The same things were measured in two ways. Each way mixes the same 11 hidden numbers, adds some noise and spreads widely along 7 directions of its own, which tell nothing about the thing.
Some things both ways: the first way, then the second way.
[-47  21 -15  -1  19   9 -17 -32 -16   8 -19   1  42  -8   2  11 -12  -6
   8 -27  -7  36  -9 -35   5   8 -21  20]
[-28  24  11  27 -23   9   5  14 -30  -3   9  -4 -24  11  -6   3 -16 -14
  17]

[ -4  28   3  11  13  20   6 -40  18 -15   7 -10   1   3  24  -7  34  16
 -33 -10  18 -12 -13  -6  11 -15 -22  10]
[-18   0  -4  20   5  14  -2   2   3  -7 -29  -5 -24  13  32  -4 -14 -10
  23]

[-41  34  -7  11  28  17   7  -4 -24  14  -5  30  -2 -10 -13  15  12 -18
  -2 -14   4  -3 -22 -35  11 -14 -28 -13]
[ 12 -50 -37  27 -22  25  -7 -50  -7  11 -17 -46 -49  19  25 -29 -39 -30
  25]

[-33  -2 -14 -23   8 -17  14  33 -24  20   7  24  -2 -22 -36  14 -48 -27
  14 -35 -32 -19   9 -11   7   8  26  10]
[ -2 -23   9  23  -5   4  -3 -11   9 -21   3  -7 -10   5  15  -9   8  32
   3]

[ 10  11 -16  -4   7   4   5 -12   2   1 -10 -11   3 -10  -1 -26 -28  -2
  -1  -6 -17  15 -22  -7  20  16  -2  -5]
[-17 -21  11  15  -2 -19  10   6  17  11 -33   3  22  44  -8 -17  -8  -7
 -13]

[ 14  10  22 -17 -30  11  30  -8  38   7  22 -34  13  31  31 -18  -4  41
 -16  11  -3 -14  24  44 -10  -5   2  43]
[ -2  -9  -1   9  -1   6 -27  11  -6 -19  31  14 -37  -1   7   5  -7 -21
 -10]

[-66  47 -10  -5  17  29  15   4 -13  19  -5   7  17 -29   8  -1 -26  -5
   6 -25 -32  -5 -13 -21  19  11   6  -2]
[-24  -1   0   6 -11  -3  24 -29  21   8 -73   5  27  31  -2  16  13   6
  17]

[  4  -4 -12 -10   1 -43 -23  -7  -1   5  -9  -3   0   9   1   5 -21 -14
  13 -19   3  12  15 -30 -11 -15 -18  28]
[ -5 -32 -11  19 -27  18 -17   0 -10  -2  12 -12 -50   2  11 -13 -52 -10
   3]

[ 22 -21 -24   4  36 -23  -4  40  34   1  33  19 -30 -19  -9  10  21 -23
 -23   3  30 -15 -13 -15   7  -8  16   0]
[ -4 -54   0  20   7  15 -30 -39  26  -9   6  31  24   8  15   1  40  26
 -19]

[ 18  -4 -33  20   7 -24 -30   1  27   3  44   3 -34 -12  11   3   7   3
 -16 -35  18 -13  10 -36 -11 -29  13   7]
[-23   3   5 -14  -3  13  18 -15  10  -1 -34  21   1   6   8  40 -26  12
  14]

[-15  -9 -18 -32 -21 -36  34  35   0  39   3   2  12   2 -18   5 -49   1
   4 -28 -28 -21  30  17 -17  19  27  24]
[ 24 -27   1  -5   0 -16   7   1   5  16  40 -27   4  -5   0  12  26 -33
  15]

[ -4  13  -8   6  20  -8 -12 -10 -14   0   8   7 -22   1   9 -17  -5   2
   4  14  -1   0   2 -16   4   2 -19   1]
[-25  30  13   4 -22  -9  40  11 -49  14 -29 -24   6  -4  -9   1   7 -25
  61]

[  8  11  -7   5 -14 -15  -8  -5   6  -4 -17 -14  -7  -2  10 -10 -20  -2
   5   1  -4   5 -13 -14  14  -2   3  23]
[-21  17  19  15  20  -7  12  -6  12   8 -24  27  35  34   6  26  43   3
  -9]

[  7  10 -14   7  -7  21  26  20  -4  25   3   6  -1  -2 -19  28 -20 -14
  -4 -27  -7 -11 -27  -7  28  -8  14   4]
[-19  22  12  -1  30   0 -13 -13  -6 -14  -8   3  -1  10   9  24  -6  46
 -19]

[ -2   6  15  -8  12   7   4   0  19  -1  11  -2  14   6   9  -3   8  -4
  -1  14  12   2   0   0  -3 -14 -26  16]
[-18  -1  -8 -11 -16   0 -19 -12 -16 -18 -14  13 -17  -4  -4   5 -12  16
  -1]

[-27  57 -15 -24  36  -9  21   2  33  12  60  17 -43 -19  30 -54 -37   5
  -9 -31  -4 -38  27  -8  -7 -12   5   9]
[ 12 -32 -38   5 -33 -11 -50 -37 -10 -11 -17  12 -53 -15  -4  -2  19 -13
   2]

[  3  32  -8  22  34  33  11 -14 -24 -11   5  20 -34 -22  -1 -12  -3  -9
  -6  -4  -8   0 -50 -31  40   5  -8 -41]
[ 40  -5  -4  49  -3  12  -3 -27 -22  30  18 -14 -22   2  12 -37   2 -50
   4]

[  7  31  -9   6   1 -15  10  -3  12   6  17   9 -35  14   8 -23  -9  11
  -4  -4   7  -2   4  -7   2 -10  -6   8]
[-15 -24   2 -12   1 -35 -26   9  -9  -5  10  -5 -18  -3   2  31  -2  56
   3]

[ 14  -4 -10  -6  16   1  -1  26  22   9   2  -2   5 -14   1  23 -21 -33
  -8 -13  -7  -5 -17  -3  28  -4   5  15]
[ -2   1   5  31 -15  -2  -9 -31 -59  -3   6 -12 -17 -22 -17 -17 -13   9
  46]

[ 14 -23  -7   9  -5 -14  14  28 -10   1 -30  20   1 -14 -45  17 -17 -37
   7  16 -22  10 -39  -1  21  16   6 -15]
[-10 -10  14  37   6  -4 -11   0   6   2   6   7 -16  17  18 -18 -17   3
   9]

[ 40 -14  14   2 -15  -5   3  -6  29 -22  14 -15  -9  12   1  -3  12  10
 -16  -1  11  -2  -2  11   5 -16   5  17]
[ -3 -27  -1 -27   2  -4   1 -15  16  -8  -7   0 -14   6   5  19 -13 -13
  -4]

[-16  25 -10 -14 -34  14  23 -18  45  22  17 -44  12  -5  29 -37   2  44
 -33 -24  -9 -18  18  21 -18 -23  12  27]
[-28  24   7  -8  12 -28   9 -19  21   0 -53  26  -2  40   7  43  15  13
  -3]

[-29  11  -3 -22 -40   7  40  17  -1  44 -25 -20  22   1   2  17 -44   3
   0  -6 -46 -11   5  25   3  -2  11  37]
[ 11 -43   2 -18   4 -29 -11   1  -8  -6  11  -5  -1   5   1   8   6  51
 -13]

[  2 -21 -23  -9   0  -7  -6  -7   6   4   5 -19  18 -11  -7   3   6   8
 -22 -35  -8  -3  10  -5   0   5  17   8]
[ -5 -24  23  15   5  20  24  15  37   0  -4  -2  15  23  20 -14 -22 -38
  -4]

[ -7   6  -8  -9  22  -9  25  24  -7  27  26  30 -17   2 -17 -13  -9 -10
   3  14   2 -16   6  -1 -13  -1 -19 -14]
[ -4 -21 -13   6 -23 -19 -28  -2 -34  -7  12 -28 -36 -15  -1 -13 -28  42
  21]

[-20  25 -29  10  24  -2 -12  10  13  28  28  19 -15 -10   4   4 -13 -14
  -7 -27   0  -4   7 -29  -1 -19 -11  -1]
[-16  -4   4 -21   2   3  -2  -1 -21  -7  -4  13  -1 -21   0   3 -26 -14
  28]

[ -7 -30 -10 -15  13  -6   5  28   9  20 -17   4  31  -9 -30  24   6 -31
 -13   7 -11  14  -7   6   0   0 -14   4]
[ 10  11   3  25  -5 -26 -38 -23 -41  -6  22  24 -47 -15 -11  19  16  37
   0]

[-28  31  29 -17 -12  50  64  21  19  30   4 -11  27  15  25   3  -3  27
  -9  35 -21  -8  -6  47   9   7  -5  16]
[-20 -14   0 -16   9  11 -28   8  11 -14 -10  22  -2  -2  13  -2  -5 -21
 -14]

[-15 -33 -27  -9  10  -9 -31   9  17  11 -28 -23  62 -22 -19  21  12 -23
 -20 -32  -6  19  -1 -11   4   6  -4  10]
[ -1 -17  -6  18 -17  -6   1 -34  17   4 -37  17   2  29 -20  15 -10 -12
  -4]

[-50  45  -5   4  29  11  -6 -18 -17  11  19  28   2  -2   4   2 -13 -10
   9 -36  -3  -5  13 -36  -3 -15 -31   3]
[  6  19 -12   0 -10  18 -32   9 -29 -25  26   5 -57 -35   9   4 -26  -6
   3]

[-11  -6  -1 -15  23   4   4   1  25  10  24   0  25   0   1  -3  26   0
 -22 -13  15 -14  20   2 -20 -16 -28   1]
[-32   0 -13 -14 -17   5 -31   9  10 -34 -45  16 -46  -8  13   7 -61  33
  -1]

Other things, the second way, with their names:
<171>: [ -2  13  10  15   3  -7  -1 -15 -15   6  -7   5  -2   1  -2  16   7  14
   5]
<188>: [  4  -3   0   3   4   5 -13 -20  31  -2  22  -8  -8  -3  14  17 -11 -19
  -1]
<387>: [  2 -51 -11  -5 -13  -7 -24 -32  19 -10 -11   6 -12  22 -16  -4  -6 -23
 -27]
<151>: [ -5 -21 -21 -35  -1 -12  16 -24  31  16 -39   3  41  28  -5  29  18 -12
  -1]
<410>: [  7   4  10   8  14 -16  11  32 -12  18 -29   9 -18   9  19 -10   0 -19
   8]
<223>: [ 10 -34 -13   5  -1 -13   4  -5  19  -7 -20   6  -7  31  17 -13   5  18
  -4]
<438>: [  4 -51  -1 -25  -4 -26  11 -15 -11  16  -7 -19  24   9 -14   2 -16  21
  14]
<445>: [ -7  26  10   6  -7 -19 -37  26 -36 -15  47   2 -21 -38  -2   0  -3  30
  14]
<68>: [ 11   9  29  19  30  11  -5 -24 -18   4  46   3  10 -17   5  12  12 -11
   4]
<121>: [-33   5  22  19  -2 -12  -2  45  30 -25  -8  14   0  24  22 -16 -15  17
   4]
<414>: [-32   7  11  -2  21  17  10   7  15   4 -20  27  43  17  17 -22 -20 -22
  13]
<154>: [-31 -23  11 -13  -2   5   5  -9   1 -27 -25  13   4  15  -3  15 -22  18
   3]
<102>: [ 13 -15  -9   5 -18 -18   6 -20 -10  17   8 -18 -11   1  -2  17   1  25
  19]
<69>: [-15  -5  27  36   9   4  10   1  10  -8 -18  40   3  15  18 -13 -11   7
  17]
<274>: [ 12 -34 -11  24   3  10  18 -37  21   6 -14  -7  18  32  14  -8  12 -36
  22]
<427>: [  8  -5 -21 -20  -3 -12 -17 -19 -29  17 -24  -4 -10  -5 -15   8   0 -32
  -2]
<9>: [-34  -3 -18 -37 -16  -7 -11 -25  -4 -18 -34  -3   2  31 -20  27  14 -16
 -20]
<143>: [  2 -24 -13 -10 -29  -1  35 -48 -13  11 -21 -44  21   8 -20   7  -7 -14
  42]
<421>: [ -5 -10   4   4 -15  13 -15 -12  -3  -9   9  10   3 -13  -1   1 -13  29
 -13]
<199>: [ -3  -4  15   1  12   2  -6  11  26  17  32   1  23 -17  24  23  12   8
   7]
<60>: [-20  13  -5  10 -13   5  -2 -21  -6   0 -18  18 -11  22  -8  29  -6  12
  -6]
<122>: [ -3 -25  -1   9  -9  32  16 -45  30 -19 -11  22  27  16  14 -11  -1   9
  -1]
<519>: [-23  39  -1  17 -20   1   5  32 -14  -6 -33  16 -25   0  13   1 -41  37
  21]
<384>: [-14  29   9 -49  15 -19   2 -12  -5   9 -24   6   8 -22  -1  73  50  13
  -1]
<169>: [-10   6   7  11 -18   5   0  24 -24   6  20  -4  12  -1 -11   8   8  -3
   7]
<61>: [ 16  45  13 -15  20 -27  -6  10 -10  12  28   2  16 -22  -4  24  36  10
 -10]
<74>: [-13  29   9 -10   4  -2   0   1  -4   1  17 -24  24 -13   2  16  16  -6
  16]
<177>: [ 17 -15  32 -18  16 -18  11 -27  -5  20  10   9  32 -18  10   7  69   1
 -11]
<460>: [ -9  11  10  22  13  17 -21  17  44  -9  -1  38  18  11  21 -10  -6   0
 -29]
<321>: [ -9   3   8 -17  13 -10   0  19  -8  11   5 -17   1   3   5  -9 -10 -47
   5]
<206>: [ 15  -7  -9  -4 -10   9  -5 -11  16  -4 -22   3 -22  -8   6  18  13 -25
  -7]
<233>: [-38 -25  11  15 -10   3   9 -13  11  -9 -35  -1   9  23  10  14  -8  49
  17]
<398>: [-21  -9   1   6 -13   9  15 -11  22  -5 -31 -19  27  25  -3  -1  -2 -22
   7]
<110>: [  5 -20 -16  25  -4 -21 -39 -38  -8   5  16  19 -21  21  -8  22  28  22
 -13]
<379>: [-10 -15 -19  -1 -24 -12 -27 -16 -33 -31 -27 -27 -40   1 -10  -7  -8  25
   3]
<117>: [ 10  16  29  70  16  30  -2 -12 -26  19  44  24  14   2  22 -19  20  16
  -3]
<437>: [  8   7  24  30  16  15  -2  18   1   7  21  10  11  -3  15 -13  -3 -15
  -9]
<82>: [-10 -27  -4 -19  -8 -11  10  -8 -11   8 -10 -21   8  -1  -4  -5 -21 -11
  31]
<489>: [ -7  26 -15 -59 -15 -25   4 -15 -41  -5 -39  -6  -3 -52 -20  42   9  16
  51]
<409>: [-18  -3   3   9  16   3  19 -20   8   2 -23  -7  26  29  20  -8   4  -3
  25]
<338>: [-23  -8   9   2  -2   6   5 -20  10   0  -3 -12  14  20  -8  -4 -32 -20
   2]
<441>: [-15  13   6  26 -14  -4 -17 -16  -2   0 -22  33 -31 -13   4  18  -2   0
  22]
<244>: [ -6   2   9  11   8   7  11 -27  28  -4 -25  -1  33  23  13   8  50  -8
 -11]
<402>: [  4 -16  -3   8   1 -10 -20  -6   6   2  17   9  -3  27  -3   0  14  -3
 -34]
<10>: [-19 -28   3  -9 -13  15  13  32  46  -9 -24  19  40  23   9   3 -20  28
 -20]

Some of these things the first way, each followed by its name:
[ 13  20  18  -1   7 -20 -25 -54  14 -30  -1 -19  -3   9  44 -29  -5  10
   7   3  16  -5  13 -26 -20 -20 -53  20] | <519>
[-25 -10 -26  10  19  -1 -26  19 -10  28  15  21   9  -3 -33  19  11 -17
  -5 -12  -2   9  11 -16   0  -8  -6   2] | <154>
[ 12 -16 -18  -8 -11  12  37   9  16  22   7  -6  13 -14 -14   1 -19   2
 -16  -2 -14  -6 -24  16   7  13  20   7] | <402>
[-25  21   3  -5 -19   3   7  -3  18  11   0 -19  16  -1  16 -10  -3  15
 -13 -11  -9 -24  14  10  -4 -13  -2  28] | <274>
[-28  34  -8   4   9  29   2  -7  -2  -6  -9 -13 -28 -28  18  -7  19   9
 -17  -1 -16  13 -36 -27  34 -19  21  -1] | <177>
[-12 -12   1  -1  27   6 -15   7   3   3   7   8   8  -1 -12 -12  34  -2
 -17  25  -3  10  11   4  -7  -3 -29 -22] | <69>
[-13  28   7   7  -7 -16 -25   3 -16 -12 -16  -6  -5   5   7 -17 -26  -3
  28 -12  -3  -3   4 -23  22   2   1  19] | <398>
[ -7  17   5  -4   7  11   8   9  -3  21 -29  -9  18  13   8   7  -2 -12
   0  21  -5  10 -12   3  15  -4 -38   4] | <427>
[ 22  17   5   3  -1 -19  -8  15  -6  -1   8   6 -39   9   3 -18 -28  -4
  18   5  -1  -8   4 -13  12 -10  -2   0] | <171>
[ 11  -6 -36 -15  36 -20   9  13  44  34  44   9   3 -17   7 -12  -5 -13
 -20 -21  28 -16   8 -22 -32 -18 -22  -5] | <414>
[-17  40   0  -6   5  34  30 -18  34  13  16 -16  16  -1  36 -12   5  23
 -22 -12   2  -5  -8   6   4  -9 -11  13] | <82>
[ 17  24   9  38  11 -30 -34 -11 -28 -36  -8  37 -57   1 -12 -20 -11 -18
  33  17  11  10 -25 -54  15 -11 -22 -20] | <102>
[ 22 -38  -1  16  29 -45 -51  14 -19 -32 -41  20  13  -8 -42  13  20 -53
  17  12  22  19 -22 -42   9   7 -38 -20] | <460>
[ 32   8 -12   8   5 -15  10  16  19  -4  29   2 -47  -2   9   3  -1   7
 -15 -20  13 -19 -12 -13  20 -10  34   8] | <384>
[-25  15   3  15  -4  13  18  13   1  15  -7  15  18  -7  -4   5   2  -3
   6  17  -4  -5 -21  -7  -2   5 -17  -6] | <151>
[-39  27 -18   9  17   9  16  19 -16  35  12  35  -8 -15 -23  -6  -8 -13
   6  -4  -7 -13  -9 -20  -1  -6 -15 -18] | <409>
[ 14  -3   6  10 -28  -9  38  36  14  -1 -18  -1  -9  -9   3  29 -12  -2
   2   7 -15 -13 -37   2  19  16  40  11] | <199>
[-31  26  -5 -12  27  33  25   3  -5  29  10   0  10  -7  27  10   5  11
  -4   8  -2   5 -13 -16   2  -1 -16  -2] | <117>
[  4   4 -15  -8  24  -8  -3   4 -14   9   7   2  -4   3   0  -3 -11  -3
   0 -16   1   0   5 -20   8   6 -11  -9] | <437>
[-27  16   4  -1   1  14   7  15 -28  15 -12  12   5   0 -23   5 -21 -18
  10   6 -22 -12  -6   9  27   0  -5  14] | <379>
[ 19  21 -38   1  50 -21 -26 -19  20   8  44  13 -34   2  12 -33  11  -2
 -18 -30  41   4  11 -43 -12 -25 -36 -14] | <438>
[ 40 -14 -30   2  -7  -2   0  -1  48  -2  19 -25   7 -22   3   5 -16  -5
 -24 -53  13  -2 -29 -15  19  -7  38  18] | <338>
